The rows are grouped in 2 ways, from coarse to fine. Each group lies inside one group of the grouping before and may be the whole of it. The rows also spread widely along 2 directions, which tell nothing about the answers.
(in the rows, 128 means zero)
Known rows, each followed by its group in each grouping:
[100 109  75 116 127  99 149  77 150 155 141  89 126 135 106 126 170 111
 140 135 138] | Giz Guka
[104 100 113 119  91 129 143  83 147 145 113  94 125 149 115 157 183 110
 140 134 125] | Giz meko
[108 132  89 114 119 119 165  90 114 116 120 105 140 140 111 154 140 100
 117 133 137] | noz boku
[ 84 133  85 123 127 126 147  85 142 138 114 143 105 147 110 131 167 125
 167 105 144] | noz foli
[111  95  79 124 112 104 143  78 135 146 134  93 137 135 112 131 169 118
 136 140 132] | Giz Sumu
[107  98  72 121 121 103 142  74 135 154 135  94 136 133 112 124 168 117
 137 139 131] | Giz Sumu
[ 97 133  99 112 113 121 154  91 129 125 118 121 125 143 107 145 164 116
 150 116 135] | noz foli
[ 95  97 113 130  89 140 129  82 155 155 107 112 108 156 113 151 188 116
 162 118 132] | Giz meko
[104  97  82 121 117 115 143  74 150 154 129 102 126 143 119 140 181 112
 140 134 134] | Giz meko
[ 92  98  93 130 102 134 130  78 155 158 119 111 110 151 120 142 188 118
 159 121 134] | Giz meko
[116  98  73 103 122  93 163  72 135 143 135  78 147 129 127 134 168 105
 119 151 134] | Giz meko
[ 90 102  62 135 129 124 138  74 159 165 127 122 105 148 124 125 182 119
 162 125 148] | Giz meko

New rows, each followed by its group in each grouping:
[103 132  99 126 114 132 157  92 128 117 112 116 123 144 107 155 147 104
 132 122 138] | noz boku
[ 77 123 143 125  80 159 133 102 144 124  86 133  97 160  97 163 174 124
 172  91 130] | noz foli
[ 93 130  49 115 154 102 163  79 132 137 136 132 120 134 120 112 159 121
 151 116 155] | noz foli
[109 132  84  96 131  94 174  85 114 111 131  99 147 125 116 137 153 117
 120 132 138] | noz foli
[100  96 105 123  98 129 137  82 151 151 116 101 120 152 117 148 183 110
 150 128 123] | Giz meko
[111 100  81 116 113 112 153  74 140 147 128  90 133 139 124 141 175 110
 131 138 133] | Giz meko
[111 101  87 118 108 117 148  77 145 146 123  94 133 140 123 145 178 112
 136 137 134] | Giz meko
[103  92 102 126  93 118 132  83 141 144 117  91 134 145 107 139 175 117
 139 134 122] | Giz Sumu
[ 96 131  64 113 143 106 159  79 128 134 132 129 120 131 118 122 159 118
 147 115 156] | noz foli
[100 111  84 122 126 107 143  74 153 158 133  95 116 137 100 128 174 117
 146 131 135] | Giz Guka
[ 92 130  94 116 120 119 153  86 131 124 119 126 119 141 108 138 162 125
 151 110 138] | noz foli
[108  99  56 124 132  95 146  72 141 157 146  97 139 130 113 114 173 118
 136 139 142] | Giz Sumu
[125  99  53  98 140  79 173  65 130 140 153  71 156 121 134 126 167 106
 108 161 137] | Giz meko
[100  96  94 127 104 115 134  81 140 151 123  95 131 142 114 134 172 119
 141 132 128] | Giz Sumu
[106 100  87 117 108 119 144  73 146 155 124 101 126 145 120 140 180 114
 138 132 133] | Giz meko
[100 111  58 123 143  96 149  74 151 163 139  96 114 134 106 114 167 112
 146 135 148] | Giz Guka
[112 132  86 113 122 111 169  93 116 112 120  98 149 133 112 154 141  99
 114 137 136] | noz boku
[111 102  67 116 121 105 150  71 145 155 132  97 128 139 125 133 176 115
 133 136 139] | Giz meko
[ 96 135  94 131 114 134 150  93 131 127 110 125 119 147 106 151 152 106
 141 116 145] | noz boku
[101 103  74 120 126 113 146  74 150 159 130 103 123 143 127 136 178 113
 142 133 139] | Giz meko
[ 74 131  80 135 132 139 135  86 146 149 113 160  91 156 110 128 170 128
 183  95 158] | noz foli
[107  97  89 128 107 106 136  85 138 147 129  90 139 138 110 135 173 117
 138 142 128] | Giz Sumu
[ 93  99  84 126 112 130 136  79 156 166 123 117 105 151 118 134 185 119
 160 125 140] | Giz meko
[120  98 119 105  88 115 159  80 133 130 118  72 146 137 119 160 175 102
 112 148 114] | Giz meko
[108 103  84 122 114 117 146  76 151 155 125 106 118 144 122 140 179 113
 144 133 137] | Giz meko
[108  89 116 121  87 115 133  88 138 138 115  79 137 141 103 148 172 115
 132 139 118] | Giz Sumu
[ 94 131 107 114 107 129 152  94 129 121 113 123 121 144 105 147 164 121
 150 111 136] | noz foli
[ 96 135  47 109 159 100 166  78 130 135 134 134 122 130 121 114 158 121
 149 122 159] | noz foli
[ 74 131 105 133 112 148 127  91 146 143 102 151  94 158 106 139 176 126
 181  89 148] | noz foli
[ 86  99   4 146 166  98 128  65 158 189 155 140 101 141 123  84 176 130
 176 123 165] | Giz Sumu
[ 94  94  99 137  95 127 124  85 148 157 117 105 116 149 105 138 175 119
 159 123 128] | Giz Sumu
[ 94 132  90 115 125 120 152  87 135 135 117 132 118 139 112 135 163 122
 156 108 143] | noz foli
[ 98 134  90 122 117 135 153  91 129 125 115 122 125 147 105 149 148 104
 140 120 140] | noz boku
[100 101  79 124 117 120 143  76 151 154 128 101 123 144 126 136 182 111
 145 131 136] | Giz meko
[ 96 129  80 108 135 114 158  84 130 128 124 126 120 136 113 134 161 119
 147 116 145] | noz foli
[ 99 132  52 110 153 102 167  79 128 136 135 126 125 131 120 118 158 122
 144 120 159] | noz foli
[ 83  99  81 141 109 126 124  78 154 168 121 123 107 153 107 125 179 122
 168 118 137] | Giz Sumu
[102 128  83 106 130 110 165  85 126 118 121 118 128 134 115 136 158 117
 141 122 142] | noz foli
[ 85 130 138 121  88 150 133  97 139 125  95 130 105 159 101 159 172 123
 163 101 128] | noz foli
